The same things were measured in two ways. Each way mixes the same 12 hidden numbers, adds some noise and spreads widely along 8 directions of its own, which tell nothing about the thing.
(in the rows, 128 means zero)
Some things both ways: the first way, then the second way.
[122 182 117 118 100 112 130 112 104 158 140 110  90 122 142  94  93 136
 129 147 111  92 102 118 135 121 125 131  89]
[149 118 128 166 139 118 111 102 116 138 126 126 108 157 163 122 118 123
 122 156  85 147 145 164 121 135 104 123 158 135 118  89]

[141 101 193 182 113 191 135 127 110 139 134 162  50 143 107 140 145 155
 160 159 145 107 104 121  85 107 149 157 130]
[139  92 179 148 115 132 134 104 188 185 156 150  84 188 118 143 159 133
 106 166 102 153  87 115 169 184 133  71 106 143  85 120]

[128 119 129 114 119 148 121 134 106  89 147 159 110 111 148 130  98 134
 125 148 122 112 131 132  87 136 139 143 128]
[134  88 121 124 140 171 145  99 124  97  91 172 147 108 105 157 125 127
 126 121 118 149  92 137 149 144 113 156 129 118 143 164]

[111 140 141 146  93 142 152 152 118 134  86 141 132 131 144 137 106 161
 151 160 120 139 133 140 109 109 146 120 123]
[148 104 152 174 139 144  99 170  58 110 142 143  73 110  61 157 120 113
 127 152 138  74 147  77 142 149 120 123  72 136 156 191]

[123 209 101 150  92  99 125 151  96  96 136 138 113 115 120 124 126 131
 148 145 118 130  92  94 147  97 165 131 115]
[102 123  71  81 138  40 206 133 129 100 142  63 135 179 178  80  48 161
 143 183  78 122 151 165 130  96 132 137 190  68 102 120]

[114 132  86 114 140 130 101 131 111  73 157 158 143 124 116 135  95 104
 125 115 128 119 132 140 110 130 120 116 123]
[110 121 128 110 130 166 110 145 155 171 129 175 111  98 119 138 149 105
 115  35 140 145 126  85 127 153 126 136  79 150 128 155]

[132 109 106 179  80 141 139 108  86 124  94 150 155 137 190 122  92  70
 128 155  76 158 123 114 138 102 140 145 133]
[134 153 140 140 128 143  83 133 126 102 139 126 108 144  82 137 134 119
 132 173 136 107 107 107  86 126 134 100 134 159 131 105]

[106  90 156 119 107 171 136 126 150 158 149 132 129 151 117 113 101 150
 131 134 148  98  94 140  90 143 142 139 128]
[151 130 122 149 125 110 170 172 154 196 106 148 118 131 166 127 111  84
 136  76 123 128 124 143 153 173 124 157 108 150 104 161]

[119  81 175 140  96 204 132 112 128 231 173 117 136 224 145  98  94 173
 120 168 122 143 124 124 117 123 169 155  93]
[ 85 137 178 150 161 152 135 141 109 129 172 162 107 127  77 166 152 155
 150 144 139 102  95 107  48 103 142  62  95 195 183  74]

[ 80 151  54 146 154 104 114 124 105  51 137 134 165  80 111 135 138  38
 108  74 124 140 145 153 162 132  84 126 137]
[131 180 132 113 131 137 127 132 178 159 119 139 135 109 143 135 120 115
 146  96 142 131 129 140  90 110 140 141 135 157 121 106]

[142 186  87  37 111 103 135 105  70  72 228 137 127 147  94  90 125 157
 120 150 144 104 158 138 106 111 190 164  53]
[183  85 143 137 112 118 135 133  68 134  83 188 113  95  76 176 145 100
  91 115 127 162 145 132 158 199 110 137  95 115  99 212]

[115 136 137 126 148 154 117 162 181  80 130 124  90  84  97 162 176 133
 124 120 156 111 110 131  93 129  89 106 165]
[133 122 104  77 133 170  69 167  76  70 127 130 117 112  29 138 121 119
 122 141 138 100 151  67 123 125 131 162 117  82 168 197]

[137 151 123 200 121 167  89 134 128 137 131 103 120 133 109 155 125  95
 110 130 136 148 110 134 127 132  86 142 109]
[133 120  92 115 124 157 152 143 142 115 120 165 134 107 120 140 121 111
 130 101 139 128 116 128 128 123 125 145 145 108 126 166]

[130 158  97 133 131 151 110 134 134 136 149 133 129 123 120 123  88 124
 128 135 143 117 104 106 116 115 109 104 119]
[107 125 139 143 121  93 129 112  97 119 145 111 117 131 157 115 123 144
 106  97 132 135 172  94 146 141 109 102 100 123 115 142]

[104 207  96 187 155  99 150 112 162 167 130  46 103 121 121  44 158 132
 144 108 144 163  96 110 229 153  93 102 121]
[106 126 150 149 125 113 141 113 122 153 149 140 108 135 149 129 144 147
 116  95 132 143 145 108 121 149 119  72 106 146 125 118]

[136 131  94 125 124 147 134 114  88 142 129 127 166 207 110 111  85 135
 147 154 129 180 143 151 134 107 155 124  88]
[180 129  95 131 118 151 128 131 124 129 100 108 137 155 165 130 164  75
 115 115 131 177 113 168 150 174 142 150 182 146  71 112]

[115 196  53 135 147 138  62 162 125  72 179 110 167  98  52 161 101  78
  78  94 180 135 113 130 117 128  88 145 125]
[177 104 151 198 124  78 188 165  51 114  91 147 121 122 148 149  85  95
 149 163 115 115 157 159 184 198 107 144 117 136 108 193]

[104 112 109 152 122 100 185 107 133 102  99 131 148 143 120 110 156 115
 184 116 138 150  98 145 160 144 156 140 123]
[117 102 111 143  99 165 140 145 118  78 124 143 145  83 119 124 110 115
 144 136 154 120  92 117 168 166 138 113 138 114 104 168]

[120  89 112 135 141 137 151 134 195  75 175 154  84  92 163 100 141 142
 124 102 146  80 133 102 119 161 107 139 163]
[ 85 107 118 115 160 147 133 131 124  87 136 140 124 137 110 138 113 140
 147 120 118 107 124  80  95 111 108 126 133 141 192 130]

[110 139 151 117 145 126 130 120 167  83 183 118  58  87  99 105 198 124
 137 100 154  81  90 122 127 145 116 132 127]
[155  89 101  70 127 149 104 136 127 115  83 106 179 129 129 128 118  78
 111 129  89 177 123 157 138 146 121 186 196  56  86 152]

[ 81 115 118  98 134 146 118 116  95 133 171 155 175 139 135  75  69 119
 128 123 125 134 120 141 131 129 166 111 111]
[112  83 202 135 136 195  62 103 114 130 134 110 154 154  52 134 132 115
  82 119 109 175  48  70 160 213 138 102  65 105  76 205]

[104  67 129  94 149 170 108 113 159 129 170 136 140 138 118 128 118 134
 115 118 147 107 113 141  74 160 113 136 138]
[130 154 146 145 136 120 146  95 167 148 151 133 110 206 112 118 111 160
 123 167 105 143  85 141 134 158 136 103 106 153  97 123]

[119  42 143 149 125 177 119 108 124 121 109 164 158 138 164 122  81  82
 141 133 112 137  93 143  96 139 129 112 151]
[145 113 196 198 104 106 145 109 121 156 120 157 110 140 128 149 128 120
 108 142 129 140 102 114 175 205 114  72  83 150  80 165]

[ 87 107  89 163 115 124  91 135  84 105 126 180 179 181 114 150 114  79
 131  97  94 191 136 117 151  62 167 146 124]
[101 140 132  95 122 104 129 133 177 164 132  86 138 163 132 103 107 134
 121 126 116 128  95 108 115 129 138 119 131 108 102 127]

[ 76  53 118  78 117  94 143 108 152 120 132 137 128 186 155 110 137 154
 155  99  85 121 125 151 128 166 152 137 129]
[136 126 105 133 140 128 125 151 147 138 108 168 113 128 125 131 115  99
 150 120 109 120 125 138 105 129 109 164 134 162 155 114]

[152 101 129 122  89 136 169 117 175 109 158 110 138 152 192  88 114 126
 123 141 119 116 124 141 136 173 148 130  93]
[137  87  90 129 150 111 166 114 119 115 160  85 112 119 162 129 119 129
 132 138 125 129 163 149 104  88 142 114 164 122 116 121]

[ 76  55 146 127 122 139 119 101 167 135 128 133 158 140 128 134 155  96
 131  98 113 117 105 165 100 151 110 122 125]
[146 183 132 141 135 135  81 148 133 145 133  86 160 127 148  99 114  98
 137 115 130 133 143 159  91 100 141 159 147 125 108 103]

[106 131 127 149 116 119 141 133 148 129 123 127 100 126 135 116 133 142
 154 107 121 114 115 125 133 136 124 125 112]
[115 121 137 154 140 115 123 186 120 167 156 163  66 112 117 147 122 104
 137 108 127  74 155  79 105 112 108 114  88 151 159 134]

[ 92 126 134 166 133 137  91 159 163 128 117  93 149 191  85 156 172 137
 130 116 125 191 106 158 143 138 120 109 144]
[135 101  97 100 124  95 174 121 143 135 132 125 139 135 116 108 103 145
 126 114 127 143 145 128 159 149 139 141 117  95 114 196]

[135 106 134 119 112 186 160 108 151 186 139 127 114 130 168  91  81 134
 123 157 138  90 113 108 107 123 113 120 123]
[123 148 126 151 129 144 113 108 114 110 116 137 108 139 134 140 128 129
 121 116 136 123 123 107 105 138 107 107 135 149 136 120]

[ 73 143 110  79 130  95 156 122  88 129 117 125 137 169 147  77  82 125
 152 133  88 150 122 166 195 138 172  98 121]
[114 105 162 110 123 127 126 136 113 142 132 145 125 106 112 145 130 144
 130 131 126 125 151 111 140 141 125 109 115 107 152 139]

[125  99 123 132 131 137 132 119 145 112 130 145  92 121 127 114 140 139
 143 101 131 122 142 109 101 101 119 142 120]
[169 116 164 172 115 123  66 110 111 131 111 115 107 159 120 138 164 104
  92 145 129 133 138 102 145 154  95 123 122 124 121 135]

Other things, the second way, with their names:
<385>: [ 91 114 111 124 129 141 169 170  79  56 115 212 112  78  49 162  82 132
 151 109 154  82 120  57 139 163 113 128  71 144 172 224]
<88>: [102 123 102  99 111 130 151  67 169  89 123 137 126 162 145 114 122 157
 104 130 122 154  84 110 177 155 121 120 121 124  90 128]
<305>: [136 138 106 159 106 123 133  98 143 152 115  94 158 105 197  89 111 133
 115  82 144 146 126 161 155 131 124 135 143  95  87 139]
<143>: [122 154 137  76 125 155  57 189 151 168 149 115 136 104 131 122 182  84
 112  60 150 126 165  92 111  77 138 168 117 103 137  96]
<221>: [135 103 142 121 137 119 151  99 197 197 147 137  98 180 115 132 143 127
 103  92 115 170 116  97 134 176 139  94  94 152  86 174]
<124>: [113 143 120 131  92  66 160 101 124  94 134 165 101 133 124 126 119 167
 123 150 143 125 153 101 130 152 113  63 130 140 122 128]
<280>: [138 100  86 126 132 113 139 132  83  88 122 109 120  78 127 131 116 141
 142 142 141  96 170 132 123  92 121 151 148 101 169 141]
<398>: [114 161 144 144 107  76 157 128 111 121 162  95 107 160 136 116 102 163
 122 176 139 106 136 114 131 128 134  64 132 103  96 132]
<228>: [137  83 109 137 134 117 166 153 140 176 155 163  77 138 112 131 150 141
 140 122 126 112 143 118 143 149 135 113 100 148 163 143]
<73>: [185  62 144 176 133 123 126 102  83 111 107 133 101 143 118 140 140 114
 125 167 107 149 153 137 189 201 116 138 116 160 131 160]
<312>: [140 130 113 123 139 157 119 100 127 113 122  93 127 128 133 137 124 132
 117 152 125 133 112 148 107 102 135 129 166 103 110 117]
<359>: [135 116 104 127 130 131 151 187 109 113 114 123 156 110 118 117 108 109
 171 139 141  97 126 142 133 130 139 162 151 116 165 149]
<249>: [156 179 135 130 123 136 102 164 104 117 103 140 135 118 105 142 119 105
 146 136 147 114 149 133  94 131 129 142 151 132 145 137]
<98>: [171 134 132 161 153 175 135 131 100 107 117 144 106 116  94 170 145 111
 151 167 138 118 102 161 100 136 149 125 143 191 136 104]
<183>: [146 107 180 184 112  64 166 144 102 155 117 149 131 141 130 136 118 110
 123 132 123 140 133 129 151 196 113  91 102 141  98 175]
<170>: [113 123 128 132 103  88 177 126 144 150  78 154 144  89 185 138 119 129
 130  81 142 124 123 132 152 136  96 138 129 122 135 131]
<329>: [ 99 105 149 118 138 113 122 154 112 144 134 164 105  70  89 152 138 130
 153 103 145 108 161  89  71 127 127 102  97 177 187 121]
<214>: [ 77 142 110  77 136 138 102 108  97  61 172 128 177  86  84 106 133 196
 139  99 167 128 181 101  70  54 136 110 131  92 203 126]
<234>: [146 127 141 156 136 127 112 129 106 143 127 110 114 104 144 149 131 120
 130 141 128 114 155 144  88  94 117 117 156 120 143 106]
<119>: [124  99 148 115 133 170  87  80 189 158 128  53 174  61 207 111 186 105
 138  73 155 174 124 148 142 110 165 149 139 169 110  49]
<243>: [ 92 156 160 163 123 149 102  24 146  68 188  91 137 158  87 100 124 215
 131 189 158 140  82 111 107 129 163  24 113 163 111 109]
<82>: [133 129 114 124 157 189  93 150  60  72 118  92 130 133  92 148 118 111
 131 158 122 110 113 119  97 111 131 148 162 103 148 137]
<240>: [125 151  90  76 118 119 145 118 178 174 134 125 157 111 178 108 161 149
 115  44 153 157 159 157 113  74 134 155 149  98 140  98]
<93>: [177 140 152 106 131 105  74 236  96 155 112 103 122 152  69 136 112  54
 132 179 103  89 152 114 110 126 122 186 142  77 132 170]
<416>: [149 134 156 156 135 133 136 175  97 147 110 166 103 125 115 160 123  84
 141 137 114 119 121 131 130 171 127 137 111 168 120 131]
<382>: [153  92 174 146 131 169  79 162 171 207 150 101 140 162 135 116 154  54
  99  84 106 180 112 115 145 184 144 125 117 116  55 159]
<365>: [139 150 163 113 122  84  54 111 138 108 167  75 108 171 103 102 147 127
 119 169 130 131 190  74 125 130 137 114 111 146 120 112]
<302>: [113 152 135 125 113  99 140 167 153 163 151 136 107 162 123 113  88 125
 126 146 109 107 116 114 138 132 125 118 116  95  98 145]
<246>: [123 173  90  88 121 142 102 153 174 108 142 126 126 150 105 109 137 111
 138 122 148 114 126  98  96 101 143 141 149 139 130 115]
<94>: [122 133  99 130 140 110 182 137 137 140 110 129 141 102 183 121 116 132
 161 105 131 120 124 172 118 104 129 159 143 157 153  87]
<212>: [120 129 123 150 136 123 157 156 120 136 124 153 118  97 161 140 121 113
 156 109 131 103 131 145 119 106 115 140 124 157 154  95]
<100>: [122 101 123 117 129 103 149 137 107 110 149  94 143 118 124 102 116 152
 154 153 137 119 158 128 148 135 151 121 133 115 156 142]

Some of these things the first way, each followed by its name:
[106  70 110 123 111  99 168 107 135  92  93 151 147 142 208 100 107 118
 160 128  84 145 122 138 148 166 155 138 141] -> <212>
[143 164 146 135  94 205  83 140  56 201 100 134 117 177  92 148  35 121
 151 188 111 123  62 118  82  74 130  73 117] -> <124>
[125 153  98  98 114 132 179 122 123 112 144 146 144 102 170  84  87 140
 126 149 139 117 160 124 136 113 152 130 101] -> <82>
[110 134 123 126 125 127 135 107  96 133 136 132 100 132 127 105 109 128
 151 119 119 117 119 130 133 131 135 146  87] -> <143>
[111  66 117 134 147 135 119 108 218 106 148 120 151 127 108 138 183  89
 121  72 157 130  98 130 110 137  90 144 124] -> <305>
[ 76  72 121 135 135 127 152 112 131 101  97 151 162 159 140 127 162 101
 147 119 100 163 151 176 142 124 131 108 154] -> <249>
[144 183  76 124 142 144 105 153  66  59 156 204  94  87  50 182 120 152
 158 139 174 105 135  83  53  60 142 154 114] -> <88>
[ 91  75 163  95  98 139 130 118 116 100 138 156 113 113 153 105 109 105
 129 108  99  92 107 146  97 134 155 133 133] -> <93>
[133 150 120 135 119 169 120 129 130 138 138 115 135 104 134 127  97  92
 105 129 138 125 121 123 121 105 106 127  97] -> <312>
[ 84 147 122 128 140 108 106 112  87 101 160 127 131 114  91  58  77 109
 159  77 135  97 100 186 134 168 128  76  78] -> <382>
[119 144 142 106 111 102 144 148 136  98 111 108  93 149 120  76 113 184
 171 129 127 132 101 153 128 156 163  98 129] -> <228>
[119 101 151 175  76 173 145 136 108 153 115 173 100 186 126 180 159 143
 143 180 102 123 130 118  99  77 154 154 152] -> <365>
[126 165 125 141 101 126 181 134 103  83 115 137 122  93 130 107 155 153
 154 162 145 135 151 141 114 116 158 141 122] -> <98>
[121  94 130 143 102  86 212 100 149  47 145 177  97 115 173  98 217 134
 159 120 117 119 183 131 144 102 175 174  99] -> <234>
[106 140 112 172 118 152 100 138  97 145 118 129 152 166 120 161 116 102
 113 148 112 174 120 132 143 112 127 148 131] -> <416>
[143 188 125 112  91 134 123 165 123  96 101 116 107  77 131 127  79 122
 132 139 130 109  83 118 101 111 127  98 124] -> <280>
